The same things were measured in two ways. Each way mixes the same 10 hidden numbers, adds some noise and spreads widely along 5 directions of its own, which tell nothing about the thing.
(in the rows, 128 means zero)
Some things both ways: the first way, then the second way.
[122 170  72 157 111 123 187  80 133 147 108 116 113 123 152 133 170 114
 133]
[177  71 183 146 114 141  98  89 155 129 171 176  84 132 125 171]

[113 150 130 120 133 120 112 152 137 129 118 121 112 118 132 154 118 124
 135]
[101 114 157 156  99 143  89  68 155 133 149 153 118 109 130 199]

[105 160 147  97 139 156 122 171 115 118 123 136 100  77 111  91 131 136
 123]
[117  85 169 188  87 119 128 146 198 138 138 174 140 111 109 172]

[137 121  94 124 114 131 182  68 140 140 117 158 107 149 139  89 173 140
 124]
[151 180 120 118 161 156  96 125 140 128 134 108 170 171 134 100]

[133 134 161 128 129 129 116 144  82 128 128 123 117 121 138 140 107 121
 149]
[ 75 103 107 112  99 140 106  98 138 129 105  98 128  92 117 200]

[144 121 116 118 132 148 112 110 120 125 146 133 140 132 132 154 115 123
 133]
[125 103 136 122  84 139 101 138 184 139 137 102 113 127 123 186]

[117 146 150 132 125 117 134 126 146 117 136 118 134 120 124 118 117 128
 123]
[149 123 139 136 146 158  94 157 117 138 161 110 127 172 163 140]

[ 91 156 143  99 114 113  98 156 145 105 124 142  96 157 141 134 156  98
 138]
[ 86 146  74 109  99 144 107  51 155 121 136  83 175 127 162  91]

[110 163 129 154 111 124 121 121  83  91 140 113  82 114 159 139 124  89
 159]
[110  56 156 143 112 121  92 131 126  92 151 116 104 166 167 200]

[ 62 123 126 143 127 124 135 153 170 108 100 112 132 135 117 133 112 120
 118]
[ 80  78 143 117 113 129 146 145 109 161 126 136 110 125 139 173]

[144 110 113 122 144 129  86 154  91 131 173 125 130  98 117 127 107 148
 127]
[121 103 160 124 139 135  89 100 120  76 147 122 112 146 150 204]

[107 140 123 135 112 123 116 143 124 116 109 115 123 135 140 160 117 118
 129]
[131  83 180 148 151  92 147 153 146 123 174 166 124 117 118 118]

[127 133 114 113 101 152 161 127 122 132 103 121 137 128 121 125 137 115
 139]
[137 110 144 117 173 118  72 108 135  62 184 155 122 132 118 201]

[129 158 132 109 127 127 144 152 157 136 124 128 120 128 114 130 143 124
 136]
[121 120 136 177 105 170  76  81 176 106 185 168  99 118 122 158]

[123 156 145 123 128 128 140 149 194  91 136 151 112 157 118 139 152 126
  97]
[140 126 109  96  98 140 134 103 133 191 132  90 126 144 169  92]

[ 98 161 112 128 103 122 142  64 135  93 120 145 150 147 143 122 122 115
 132]
[101  98 193 171  93 105 113  83 183 118 177 187 115 137 143 167]

[159 103 118 122 136 128 108 128  80 151 168 123 147 106 120 109 114 152
 127]
[134 128 123 121 127 151 102 112 149 115 144 112 123 132 123 147]

[133 126 111 133 116 128 148 150 127 160 136 109  92 131 141 153 157 127
 123]
[138 104 126 159 109 111 133  85 146 139 158 144 135  77 110  92]

[140 103 123 122 141 133 114  77 127 124 140 143 174 140 124 112 111 138
 128]
[103 187  69  82  96 184  91  83 176 144 129  90 149 146 150 157]

[134 153 121  96 106 131 156 129 133 161 138 113 133 130 132 168 116 124
 156]
[171  82 189 179 143 145  71 167 159 123 178 118 127 119 105 150]

[112 120 137 139 112 132 161 136 161 127 131 107 120 118 122 129 127 136
 101]
[148 169  90 107 169 136 116 115  85 176 147  98 180 143 173  83]

[172 151 159 121 121 110 116 132 171 109 137 122 199 144  94 116 132 116
 120]
[159 114  79 110 137 145 105  80 137 127 182 165 120 136 147 115]

[116 178 163 162 155 102 113 127 120 125 103 115  99 111 157 161 116 118
 136]
[119 101 134 121  70 181 126 101 146 175 102 125  96 114 125 194]

[ 94 127 131 121 132 139 143 148 135 133 131 134 100 113 125 109 130 152
 105]
[153 121 168 100 149 145 115 182 108 138 127  70 119 158 141 153]

[138 150 181 117 141 109 107 102  99 132 141 134 177 108 121  74 107 147
 119]
[144 104 159 137  89 169  88 144 178 123 132 115  82 149 116 213]

Other things, the second way, with their names:
<882>: [ 94 139  83 125 122 135 131 154 121 147  94  74 163 107 123 105]
<380>: [102 131 123 140 146 120 122 101 134 114 147 149 172 119 141 132]
<1148>: [ 98 121  85 128 125 148 130 168 112 160  97  83 182 156 156  89]
<250>: [108 115 125 160  97 112 133  55 158 106 193 145  60  74 102  93]
<801>: [ 69 139 103 152  98 145 116  95 166 132 145 118 151 110 142 113]
<21>: [119 129 106 123 161 147 106 116 131 116 140 155 160 122 122 137]
<894>: [111 133 123 102 131 174  83 119 140 112 165  91 101 152 143 162]
<987>: [105  80  80 110 138 110  92 118  88 122 127  92 174 119 150 164]
<281>: [143 113 121 121  96 171  85 139 160 149 139  76  96 136 118 160]
<710>: [139  87  73  84  95 149 101 128 124 174 126 102 107 108 132 197]
<1143>: [116 102 148 156 119 141 130 133 131 145 111 136 135 117 117 128]
<255>: [117 142 104  99 138 124 158 136  88 169 122  97 137 120 148 105]
<883>: [ 79 111 110 113 102 157 122 104 163 131 114 122 130 110 112 157]
<700>: [117 153 120 100 112 175 125 127 191 148 152 137  86 130 106 141]
<1176>: [125  52 172  69 147 117 111 156 110 101 127 117  87 178 143 207]
<1009>: [121 144  80 114 115 190 114  94 124 228 111 144 177 149 158 116]
<974>: [131  71 162 138 128  97 118 103 134 110 123 146 161 119 123 174]
<1284>: [109  74 114 136 100 164 106 151 127 147  76 117 157 127 126 193]
<537>: [121 139 128 156  98 139 123 140 206 128 175 149 109 127 124 133]
<220>: [122  73 183 127 124 138 106 118 145 144  80 133 174 112 100 197]
<1190>: [178 144 147 113 159 160  99 159 135 122 127  92 130 173 132 135]
<921>: [ 90  88 115 127  58 140  96 105 167 169 116 109 139 113 135 220]
<1097>: [ 96 138  76 104 115 138  81  85 141 120 162  99 128 127 145 153]
<855>: [115  96 174 139 132 170  79 169 162  79 135 128  82 174 117 217]
<58>: [112 116 149 136 118 145  79 106 148 107 186 123  87 142 138 200]
<542>: [101  88 128 147 115 162  93  98 122  92 149 164  96 141 158 202]
<364>: [ 87 107 147 178  75 135 129 138 184 139 146 134  99 107 115 148]
<489>: [132 135 135 156 175 134 123 118 107 116 135 146 169 110 116  96]
<286>: [ 72 117  85  77 142 143 105 158 129 147 142  79 144 135 129 153]
<1086>: [ 88 113 121 145 144  83 169 113 152 138 105 194 198  59  66 118]
<658>: [ 60 165  75 128 112 103 130  67 198 115 145 158 168  65  83 131]
<881>: [133 153 139 171 122 167 107 107 173 135 162 152 125 121 128 111]
<437>: [147  90 168 156 129 139  97 156 172  62 191 111  63 143 128 142]
<70>: [ 86 108 119 138  94 119 112 131 168 110  98  90 163  81 102 192]
<742>: [143 160 101 102 159 151  68 145 141 119 193  94 127 147 139 151]
<573>: [111  81 142 101 145 143 109 131  84 134 124 118 103 137 134 190]
<416>: [142 130 117  92 120 186  97 159 121 162 128  63  77 147 115 135]
<498>: [ 89 102 116 159 133 105 128 142 135 137 104 143 210 116 127 123]
<1224>: [156 101 139 136 101 137 130 137 157 135 124 130 134 140 147 153]
<504>: [121 110 135 130 114 128  96 161 147 134 111  79 161 152 142 162]
<1162>: [ 87 142 119 140 154 141 139 175 174 117 147 165 144 130  98  96]
<879>: [118 131  96 110 124 174  88  78 108 141 123 117 148 149 173 166]
<936>: [144 111 170 152 145 140  91 145 147  96 178 139 108 148 135 177]
<830>: [110 109 139 130  76 149  74  51 169  96 140 109  99 126 132 210]
<266>: [162 124 101 100  94 190 100 171 184 167 135  76  80 108  81 155]
<1166>: [144  91 125  50 151 126 117 113  90 143 134 159  98 148 137 229]
<682>: [145 133 160 107 179 172  90 109 112 131 135 158 140 147 118 174]
<463>: [156 137 123 192  90 137 132  76 144 173 145 152 149  91 131  76]
<735>: [102 186  73 140 133 147 112 125 179 130 130 159 180  92  99 149]
<1163>: [ 81 155 115  95 120 143  99 105 124 124 169  94 106 152 175 174]
<750>: [170 123 114  86 143 127  97 111  97 101 105  49 147 139 152 158]
<1115>: [126 101 158 156 105  91 151 149 182 108 134 122 148 114 120 111]
<1272>: [ 59 151 116 176 125 163 115  88 148 147 171 224 147 132 147 144]
<935>: [128  85 114 131 163  73 142 111 129  71 162 150 130 101  99  88]
<704>: [ 60 127 130 144  93 169 117 152 165 142 115  83 137 147 140 115]
<1181>: [110  87 148 131 119 101 129 105 145 103 180 172  87 135 150 169]
<726>: [138 139 107  98 106 167 114 135 147 185 131  86 121 140 133 119]
<744>: [ 83 116  93 118 131 165  99 128 143 108 147 161  83 113  94 210]
<42>: [157 102 128 169 165 153  66 152 106 107 170 158 138 134 142 189]
<268>: [147  65 155 111 106 137  88 112 156  95 153 110  85 125 122 221]
<323>: [122 120 152 163 138 157  79  83 156  81 164 195 106 111 101 217]
<171>: [132  98 100 157 114  95 115  51 154 126 118 178 205  92 116 127]
<1087>: [105 114 136 162 129 126 136 120 129 139 176 128 101  89 110  64]
<329>: [104 131 111 112 128 152 127 166 135 149 108  84 161 131 124 118]
<796>: [106  83 154 174  76 131 128 152 195 155 155 165  84  73  90 176]
<142>: [120 153 115 120 134 124  99  52 145 116 108 116 202 101 121 147]
<630>: [ 55  95 128 195  77 114 131 150 181 152 167 138 120  56 106 145]
<981>: [112 121 140 152 109 134 128 181 184 125 176 110 105 146 125  99]
<1037>: [114 142  48  92 143 139 127  52  79 128 108 127 152 104 136 129]
<584>: [174 119 124 143 136 117 101  35 169 101 195 202 157 138 147 104]
<569>: [ 76  67 162 160 114 173  90  87 133  93 125 153 119 121 124 198]
<20>: [102  86 126 129  81 145 111  93 139 195 110 119 160 100 133 183]
<315>: [115 134  96 133 144 139 130 144 140 114 116 108 174 120 126  94]
<585>: [118 145 116 105 136 206  78  87 117 121 111 111 118 152 124 170]
<1062>: [117 133 146 177  93 173  86  78 189 104 165 144 141 138 155 147]
<838>: [117 200  43 146 186 143 131 133 128 112 145 160 173  96  92  68]
<944>: [113 127 124 139 100 158  77 125 171 152 161  95 126 120 128 156]
<345>: [ 69 101 152 144 112 129 115  90 141  98 156 162  89 136 142 201]
<77>: [113  64 180 109 124 129 131 141 130 143  96 133 134 127 119 196]
<357>: [142 134 130 146 128 160 125 140 162 153 180 151 117 136 131 106]
<446>: [ 91 162 119 109 109 170  91  84 149 143 146 110 120 134 135 174]
<1052>: [129 133 164 168 154 118 134 110 174  86 178 182 142 106 116 100]
<311>: [142 107 180 182 110 118 127 127 216  71 160 161 121 130 105 113]
<307>: [114 148 114 107 157 118 154  96 131 123 128 154 161 107 116 101]
<1269>: [141 106 112 121 144  96 148 150 142 148 122 123 202 131 136  83]
<46>: [ 91 162  70 151 115 139 135  98 177 128 144 163 172 107 119  81]
<731>: [ 97 123 121 133 116 154 130 132 163 164 113 154 150 117 104 143]
<377>: [ 94 181 138 158 100 178 111  92 196 122 179 143  84 117 114 125]
<1193>: [102 121 133 144 153 117 135  82 109 109 117 159 171  85 111 131]
<1220>: [133 170 130 121  98 167 106 149 216 188 177 135 118 133 114 164]
<112>: [113 132  71  99 129 113 146 108 109 165 128 105 152 108 130  88]
<270>: [147 122 126  62 162 117 133 132 114 160 124 157 133 126 105 197]
<963>: [110 119 146 121 134 146 171 134 124 164 124 138 123 132 120  74]
<1073>: [129 126 120 161 127 125 101  98 164  89 203 147 129 123 154 115]
<297>: [159 125 140 145 170 143 140 153 119 135 144 151 146 134 115  70]
<1003>: [102 155  92  65 147 121 107 101 126 153 151 113 130 136 136 160]
<955>: [ 54 145 104 147 108 180 143 176 175 170 177 188  86 139 130 129]
<18>: [121  93 107 145  91 171  90  63 126 183 135 163 134 103 145 197]
<817>: [119 114 128 104 100 181  92  81 130 131 109 103 115 159 157 182]
<458>: [153  97 184 142 165 156  94 169 157 119 192 171 101 153 107 159]
<218>: [ 83 161 137 132 147 137 138  93 114 133 133 145 155 140 153 114]
<887>: [ 69  40 175 149  67 118 142 157 177 142 124 109 107 108 123 149]
<787>: [154 174 164 129 141 156  67 120 192  82 174 132 127 205 155 187]
<582>: [ 83 119 152 189  95 188  74  54 148 116 164 170 112 132 147 164]
<1156>: [156 103 174 122 113 144 116 168 162 187 157 117 117 148 134 165]
<943>: [ 86 140 144 190  56 202 119   4 168 144 123 189 108 105 138 127]
<613>: [ 64 113 151 109 109 110 168  73 145 148 110 160 120  75  82 132]
<837>: [128 145 114 179 145 134 108  89 153  95 161 179 155 107 120 110]
<563>: [114  93 116 140  74 161  67 117 141 130 116  52 116 120 133 208]
<680>: [100 150  78 134  83 158 106  43 157 168 128 133 181 116 163 131]
<888>: [134 138  94  82 133 163  99 113 135 117 131 103 122 137 124 171]
<1105>: [124  92 158 118 143 132 101 104 117 112 176 159 114 152 159 193]
<656>: [131 141 148 139 135 141 126 154 155 150 120 112 152 117  93 129]
<627>: [103 141 147 177 106 184 118 116 163 101 179 159  48 113 111 137]
<940>: [ 65 116 101 108 119 127 139 102 132 146 138 129 117  91 103 106]
<628>: [ 79  84 138 157  72 130 119 121 155 177 143 160 116 101 132 199]
<1174>: [137 149  99 109 107 144 110 101 185 141 190 181  74 122 120 181]
<541>: [172  98 109 168 155 137 114 118 145 102 153 148 154  86  84  68]
<1264>: [101 107 160 126 105 144  87  99 140 123 146 113  85 148 129 199]

Some of these things the first way, each followed by its name:
[139 165 126 123 142 132 145 165 188 132 129 105 139 105  95 152 124 126
 127] => <18>
[113  85 100 105 120 166 131 157 115 139  91 134 106 136 130 123 152 119
 128] => <658>
[108 123  96 127 127 138 156  89 122 145 161 119 158 101 111  76 122 146
 120] => <680>
[137 163 183 116 141 111 114 136 108 128 139 120 140 100 119 105 102 124
 155] => <1284>
[165  86 126  84 136 148 104 178 126 156 206 117 125 110  99 127 128 151
 119] => <563>
[158 110 145 113 145 139 127 160 124 168 124 119 138 119 114 121 140 140
 113] => <266>
[127 145 116  86 162 140  72 195  94 138 187 130 108  61 101 107 108 158
 129] => <1062>
[103 129 119 122 133 133 140 134 160 121  99 144 116 143 122 127 138 132
 121] => <446>
[133 148 112  99 142 163 133 115 135  96 121 177  92 109 121  88 155 138
 115] => <787>
[128 139 150 114 122 127  99 151 153 107 139 121 125 141 132 175 118 106
 132] => <1073>
[139 123 116 106 142 124 133 190 164 158 135 133  83 129 114 156 142 151
 127] => <489>
[ 97 101  81 144 120 103 117 139 125 150  77 134 101 161 158 153 150 126
 129] => <613>
[151 107 105 142  96 116 129 124 136 133 109 124  91 188 162 185 177  84
 144] => <935>
[125 136 113 106 146 142 131 147 126 124 123 160  98 117 112  87 148 135
 140] => <855>
[165 163 151 180 135 128 107 150  90  90  87 110 125  93 139 144 113 108
 127] => <1166>
[132 128 108 126 141 105 127  77 126 139 165 141 190 132 112  82 113 156
 124] => <817>
[163 127 141 117 134 127 107 124 121 119 169 146 119 161 138 164 126 125
 141] => <437>
[155 125 136 131 128 115 150  59 128 141 143 147 152 146 137 110 126 150
 126] => <1190>
[115  86  98 105 126 141 122 181 120 166 105 114 129 104 109 102 138 146
 118] => <1086>
[122 102 131 161 105 123 158 106 128 130 117 112 122 152 147 131 149 115
 118] => <112>
[149  96  94 118 148 134 102 155 102 151 144 127 143  94 102  99 116 155
 124] => <731>
[114 104 137 127 102 100 142 150 159 153 118 127 135 179 133 116 179 128
  99] => <250>
[135 127 158 162 104 133 133 122  61  97  96 123 126 111 149 101 119 117
 126] => <1003>
[147 123 113 116 154 133 129 146 146 147 152 135 112 115 115 139 127 156
 119] => <881>
[134 102  54 178 121 165 198  83 138 139  69 113 113 127 144 155 150 120
 121] => <270>
[125  98  79 110 129 153 152 120 182 142 142 129 137 141 108 148 133 140
 122] => <936>
[ 62 117 124 139 119 141 144 126 180  89  97 133 109 155 133 146 128 110
 114] => <1163>
[128 173 146 152 126  91 138  90 177 113 104 113 170 132 124 139 106 116
 137] => <1009>
[135 139 184 123 127  83  85 175 169 110 117 116 168 150 109 152 102 124
 128] => <573>
[168 106 110 127 153 144 107 170 140 135 127 130  94 126 122 166 150 126
 125] => <888>
[130 115 117 128 133 114 140 152 161 175 163 101 121  97 114 109 154 161
  85] => <463>
[119 119  87 159 134 134 143 122 122 143 124 107 108 107 140 148 131 124
 131] => <357>
[122 131 154 124  86 134 153 112 125 116 139  96 149 139 131 141 108  97
 150] => <987>
[151 188 101 135 115 130 113 163 105 113 118 121  83  89 140 116 181 100
 129] => <584>
[150 118 107 171 158 122 100 114  86 123  96 133  98 130 162 168 124 120
 141] => <700>
[130 119 124 115 138 119  97 138 117 131 129 132 143 140 123 134 118 125
 145] => <883>
[ 96 150 102 133 113 135 157 117 119 140 124 102 128 100 132 135 116 121
 140] => <20>
[156  98 164 110 112 132 112 123 147 121 136 114 185 149 113 145 101 125
 123] => <742>
[116 141 151 123 120 107 121 119 146 115 116 139 152 167 134 145 115 116
 141] => <894>
[ 91 122  97 126 109 119 114  85  89 118 161 128 159 148 142 141  90 116
 161] => <887>
[128  61 108 144 122 139 210  86 165 184  93 115 133 155 123 101 158 137
 119] => <838>
[109 121 117 125 124 133 160 102 143 142 117 133  91 159 147 157 140 116
 153] => <315>
[135 118 108 119 143 123  96 138 115 141 137 134 119 130 136 166 110 136
 138] => <1052>
[ 99 115 125 100 122 158 147 155 145 109 132 155  95 136 114  85 161 130
 111] => <981>
[ 95 170 125 116 175  63  87 169 166 160 137 142 122 114 114 101 136 161
 116] => <943>
[121 148 139  79 125 158 132 207 155 120 127 137  90 117 103 132 145 125
 127] => <944>
[121 121 122 133 120 135 123 140 119 120 127 121 112 122 137 143 124 122
 130] => <58>
[147 169 193 116 118 124 166 117 170 126 130 101 174 120 103 139  88 122
 145] => <42>
[113  87 122 169 153 121 118 112 167  97  99 119 162 150 111 142  90 117
 138] => <955>
[151 141 128 112 136 125  88 152  96 129 150 138 100 121 139 138 144 123
 134] => <830>
[119 115 142 112 120 116 134 121 183 131 125 130 182 153 106 103 134 141
  98] => <726>
[154  98 118 139 117 126 148  67 103 159 178 118 139 140 151 132 128 146
 120] => <750>
[107 172 135  91 116 141 129 183 117 119 126 131 102  94 113  97 147 127
 125] => <974>
[116 127 127 133 133 110 139 134 119 153 135 126 110 117 129 100 135 149
 127] => <1143>
[105 106 121 142 104  99 137 149 145 152 117 108 107 166 148 164 143 122
 131] => <1087>
[125 154 130 142 116 113 107 123 106  85 112 141 137 141 137 119 126 108
 140] => <1176>
[109 136 128 134 129 137 141 137 129 119  87 132  71 133 143 125 162  99
 139] => <46>
[121 122 109 129 122 121 119 144 145 120 115 135  96 147 140 147 152 115
 125] => <1264>
[121 134  76 128 119 128 161 100 142 140 105 124 155 137 121 134 123 130
 145] => <458>
